The rows are grouped in 3 different ways at once. Each group adds its own fixed numbers to the row, and there is some noise. The rows also spread widely along 12 directions, which tell nothing about the answers.
In the rows, zero is written as 128.
Known rows, each followed by its group in each grouping:
[149 139 168 138  72 160  94 142  87 136 149 149 132 195 124 151 126  35
  84 133 123 146 157 144 166 143  96 118 124 168 161 125 146 168]
zure Z94 (2)
[161 109 134 124 144 115 140 148 141 130 119  90 131 171 130 104 135 101
 135 138 122 143 136 131 156 125  98 121 131 148 133 126 101 107]
mut Z946 (1)
[139 143 138 130 118 128 124  95 132 124 130 124 143 155  83 102 146  79
 121 127 137 144  88 136 148 162 111 113 140 120  96  82 127 105]
senon Z946 (0)
[153 113 150 150 146 131 138 139 117 109 126 128 131 129 127 109 116  91
 159 148 132 152 126 121 136 129 119 152 126 149 144 123 103 137]
senon Z907 (0)
[137 141 126 103 107 109 121  76 161 161 125  94 137 172  79  94 166 105
  84 123 181 103 132 157 147 143 143 115 153 114 122 114 133 108]
zure Z94 (1)
[148 148 160 128 103 119 124 139 115 125 110 110 128 164 110 161 122  33
 109 129 150 139 125 162 130 143 153 117 127 150 106 107 136 115]
mut Z907 (2)
[156 120 139 140 113 140 142 129 117 146 111 109 105 135 124 122 141  85
 109 121 122 149 120 125 156 134 124 135 141 139 146 125 132 143]
zure Z907 (0)
[152 133 127 131 147 118 158 143 136 127 108  97 120 125 154 125 119 107
 139 132 112 145 112 123 119 121 143 163 146 142 118 134 107 123]
mut Z907 (1)
[148 132 152 139 122 128 105  98 124 110 108 149  83 136 112 150 118  65
 114 118 129 144 102  99 112 157 134 189 139 144 109 134 127 165]
mut Z94 (0)
[121 103 131 146 132 114  95  95 123 127 120 151 140 183 111 103 159  93
 135 118 205 122 172 120 179 152  86 154 156 176 155 134 108 185]
senon Z94 (2)
[151  99 124 119 126  99 150 140 119 133  88  78  98 136 146 146 140  69
  98 119 147 124 125 147 136 118 149 140 148 158 129 146  95 119]
mut Z907 (2)
[116 167 126 166 140 148 162 224 116 141 115  86 157 126 163 141 128  91
 184 113  96 168  98 132 157 149 125 106 153 132 113  90 166 112]
mut Z946 (1)
[148 110 129 130 132 126 131 139 130 124 110 107 130 163 135 134 142  56
 108 155 136 106 163 170 121 103 140 140 137 175 170 145  78 131]
senon Z946 (2)
[138  92 116 134 130 117 144 132 110 148 129  83 123 122 125  90 150 133
 111  98 148 131 115 117 158 143 103 147 155 128 140 127 121 114]
senon Z946 (2)
[175 105 148 152 134 136 102 152  92 117 138 104 112 138 104 159  85  79
 111 113 116 141 145 129 108 130 101 209 126 151 126 138 123 140]
mut Z946 (2)
[157 140 131 110 110 124 133 131 134 152 122  90 116 168 143 124 131 104
  90 122 119 128 131 133 130 128 123 141 146 146 131 146 127 128]
senon Z94 (2)
[137 109 153 127  98 111 121 119 119 171 130  80 111 139 122  98 143 143
  93  88 168 136 135 114 158 152 115 120 148 127 134 136 156 122]
zure Z946 (0)
[171 143 139 147 151 141 150 157 129 123 115  93 121 111  83 134 114  72
 146 135 121 143 101 149 105 133 157 167 131 114 118 105 140 101]
senon Z907 (2)
[164 138 115 128 161 129 146  99 169 147 109 103 138 156  89  86 153 117
 129 150 141 124 135 145 136 120 134 159 149 134 143 115 107 123]
senon Z907 (2)
[156  75 149 102 110  91 146 141 118 113  98  92  71 158 145 124 143  62
 106 104 136 149  91 107 160 156 115 103 131 146 114 140 107 109]
senon Z94 (2)
[154  88  84 123 153 132 153 118 119 123 138 101 139 141 141  93 139 110
 103 137  94 120 118 133 147 105  73 168 157 155 147 129  50 127]
senon Z946 (1)
[ 72  97 126 124  74  90 127 124  84 131 105 117 127 154 170 132 178  53
  92  90 211 113 125 144 185 161 132  76 170 175 135 129 113 150]
senon Z94 (2)
[130 109 116 142 145 119 137 122 129 126 107 121 129 149 122 109 156  96
 141 107 146 145 110 113 166 156  96 141 162 151 117 110 111 139]
senon Z946 (2)
[150 167 152 140 127 130 112 148 130 133 115 121 115 150 139 159  96 105
 135 107 119 156 122 106 103 157 136 188 143 145  94 137 159 154]
mut Z94 (2)
[169 136 101 146 146 125 132 157 102 139 134  72 152 133  89 150  97  94
 121  86 123 150 110 142 139 146  77 186 159 132  66  92 138 115]
mut Z907 (2)
[109  92 142 134 101 120 119 116  94  84 103 173 111 165 146 138 160   4
 114 141 163 133 123 135 167 148 124 107 138 188 156 126  78 165]
senon Z94 (2)

New rows. What belongs after each?
[111 122  86 146 144 134 151 189  64 104 163  77 182  84 150 132  89  94
 134 114 115 121  99 163 109 119 108 166 163 136 109 104  87 104]
senon Z94 (1)
[124 112 106 158 146 122 129 157 113 134  99  93 131 135 121 150 149  70
 136 101 158 128 133 146 152 140 118 151 165 157 124 117 119 139]
mut Z946 (2)
[149 139 114 163 138 157 108 153 113 149 147 100 182 169  53 123 141  75
 137 111 147 140 149 166 180 149  74 139 150 136 129  73 155 131]
zure Z946 (2)
[139 152 136 138 125 125 128 158 128 142 124  91 144 161 135 148 118  88
 127 116 124 138 134 142 126 135 124 134 145 148 107 121 139 120]
mut Z946 (1)
[128 134 163 154 157 124 138 127 152 112  95 154  82 118 147 117 124 124
 183 123 140 158  98  61 108 164 159 187 143 131 123 149 143 161]
senon Z94 (1)
[147 118 136 106  98 113 156 159  95 135 152  70 156 148 157 103 118  96
  92 138 118 144 120 156 156 117 107  90 130 139 127 114 100  79]
mut Z907 (1)
[131 111 140 121 100 116 151 163  89 132 138  83 130 126 161 106 127 107
  99 115 115 152  97 126 153 143 118 106 139 132 126 118 122  94]
mut Z946 (2)
[134 115 157 133 131 107 126 144 134 147 134 101 134 146 154  72 128 168
 152 124 172 135 156 105 147 136 120 131 138 143 161 154 128 138]
senon Z94 (0)
[145 153 120 155 123 147 135 139 122 164 116 102 137 153 111 130 147  92
 133 100 134 152 125 129 170 150  97 138 159 142 118 106 159 153]
senon Z907 (0)
[124 151 130 129 105 137 147 142 126 159 108  83 118 114 152 135 142  93
  92 126 115 118 119 157 104 117 182 126 153 135 146 138 136 119]
zure Z946 (0)
[113 128  93 118 132 105 150 132 122 148 125  71 159 132 129  89 154 134
 120 104 165 117 104 145 152 144 124 121 173 125 111 107 116 101]
senon Z94 (2)
[124 120 142 121 109  95 128  79 131 128 105 126 113 158 123 128 147  78
 110  98 181 137 108 115 146 165 129 130 153 148  90 116 119 135]
senon Z907 (1)
[110 183 120 130  97 142 129 187 105 167 153  80 202 177 167 115 135 111
 124 131 127 135 159 173 175 126  97  73 156 157 141 101 143 126]
mut Z94 (0)
[147 119 150 146 129 123 124 158 115 130 120 102 129 157 121 131 126  83
 137 115 141 144 136 132 144 144 114 133 135 150 130 120 136 124]
senon Z946 (2)
[160 124 162 133 125 111 147 179 111 142 144  59 141 125 129  99 101 138
 149 111 144 159 121 127 138 141 117 112 123 116 110 116 154  83]
senon Z907 (0)
[123 113 132 105 111 105 138  97 147 133 118 117 132 169 138  87 169  97
 109 137 162 124 123 135 168 143 129  93 149 141 139 122  98 120]
zure Z94 (1)
[109 104 114 138 129 115 166 164 115 138 114  82 147 123 159  76 173 115
 143 132 143 143 111 137 192 134 119  77 153 135 155 108 106 103]
mut Z946 (0)
[115 137 120 129 111 111 112 120  99 131 141  96 161 135 119 127 122  92
 110 103 173 113 125 156 123 145 122 141 159 143 103 114 122 125]
senon Z94 (0)
[ 98 154 157 143 118 116 119 130 112 111 132 141 166 143 158 124 117  93
 156 122 150 151 112 129 126 160 129 113 146 156  96 100 124 129]
senon Z946 (0)
[139 115 174 146 116 111 115 119 116 150 130 122 103 141 156 113 111 150
 125 110 170 148 163  83 137 142 119 180 134 153 150 171 147 168]
mut Z907 (1)
[133 152 118 146 131 135 122 136 121 140 126 105 160 156 100 138 137  73
 124 113 142 127 129 159 137 143 118 141 155 144 114  98 135 124]
senon Z946 (2)
[123 143 126 152 130 133 127 157 121 154 112  98 145 152 137 140 143  93
 135 106 149 127 154 145 144 137 126 141 162 161 139 129 141 149]
senon Z946 (2)
[121 149 109 131 126 124 132 104 131 131 107 124 125 131 112 123 155  89
 111 108 142 134  84 124 139 163 139 157 168 125  98 102 132 134]
mut Z94 (2)
[139 141 148 143 122 138 115 136 123 129 131 125 138 164 127 139 124  80
 127 134 129 139 146 137 135 134 117 149 134 155 140 125 129 142]
mut Z946 (1)
[152 174 151 161 117 156 119 175 107 160 146  98 168 153  96 132 116  95
 134 127 138 151 158 159 150 138 115 141 132 134 140 102 182 131]
mut Z907 (2)
[146  80 156 108 110  94 149 116 131 125 106 108  88 161 183  92 151 116
 116 116 124 159 103  84 168 149 102  93 135 156 129 146  94 120]
senon Z946 (0)
[129 117 137 133 106 118 133 121 121 148  98 100  83 131 108 122 166  87
  99  90 168 128 100 112 155 165 149 136 153 124 133 134 162 137]
senon Z94 (2)
[179 114 174 114 127 104 147 125 158 121  77 118  71 180 133 133 137  63
 135 132 131 165 110 105 141 150 144 116 120 152 111 137 126 125]
senon Z907 (2)
[155 110 129 109 135 101 149 143 147 139 104  73 116 160 155 119 138 101
 117 124 123 126 131 139 126 118 134 127 143 157 126 144  93 108]
senon Z946 (2)
[133 100 138 106 132  99 148 121 115 100 145 111 151 129 184  79 110 131
 125 153 111 141 108 124 114 118 117 126 136 152 124 130  50  96]
senon Z946 (0)
[110 149 139 147 121 136 124 142 108 109 135 150 162 150 143 105 130  88
 160 141 135 160 112 119 168 158 106 114 143 148 124  91 122 143]
mut Z94 (0)
[124 149 121 140 100 130  97 116 121 178 118  99 141 184 129 161 150  82
  76 102 166 102 187 159 145 126 112 151 165 174 143 148 141 171]
mut Z946 (1)
[135 147 118 122 128 111 138 122 145 164 111  78 123 131 108  96 151 144
 111  99 155 130 104 122 143 155 140 149 162 105 107 119 157 111]
mut Z94 (2)
[119 105 124 129 126 104 157 150 108 120 109 103 149 142 147 112 153  68
 137 128 165 138 118 151 170 137 128  91 149 157 129 106  96 111]
senon Z907 (2)
[106 106 103 154 147 113 145 176  97 141 117  87 140 113 156 113 142 133
 158  82 168 136 122 114 163 150 108 153 175 143 128 126 132 141]
senon Z94 (2)
[163 113 155 111 124 104 151 114 131 114 106 114 100 145 135 120 124  80
 118 128 126 154  93 113 123 145 138 137 129 140 102 124 105 109]
senon Z907 (2)
[119 172 127 129 118 112 138 132 152 176  92  93 157 185 140 131 164  95
 131 110 181 123 156 159 158 141 145  99 168 163 120 119 151 137]
senon Z907 (2)
[116 103 169 125  83  98  90  77  99 119 127 151 105 168 146 147 124  70
  84 101 183 123 145 108 121 156 122 154 138 177 123 157 108 168]
senon Z946 (1)
[144 119 137 129 123 125 132 113 131 140 122 113 119 150 136 104 142 116
 118 117 122 146 115 107 148 146 104 137 145 142 126 127 121 136]
senon Z946 (0)
[125  97 152 139  98 115 126 170  92 177 136  66 111 126 150  96 144 154
 101  89 190 119 170 120 165 137 126 130 143 135 189 174 163 137]
senon Z94 (2)
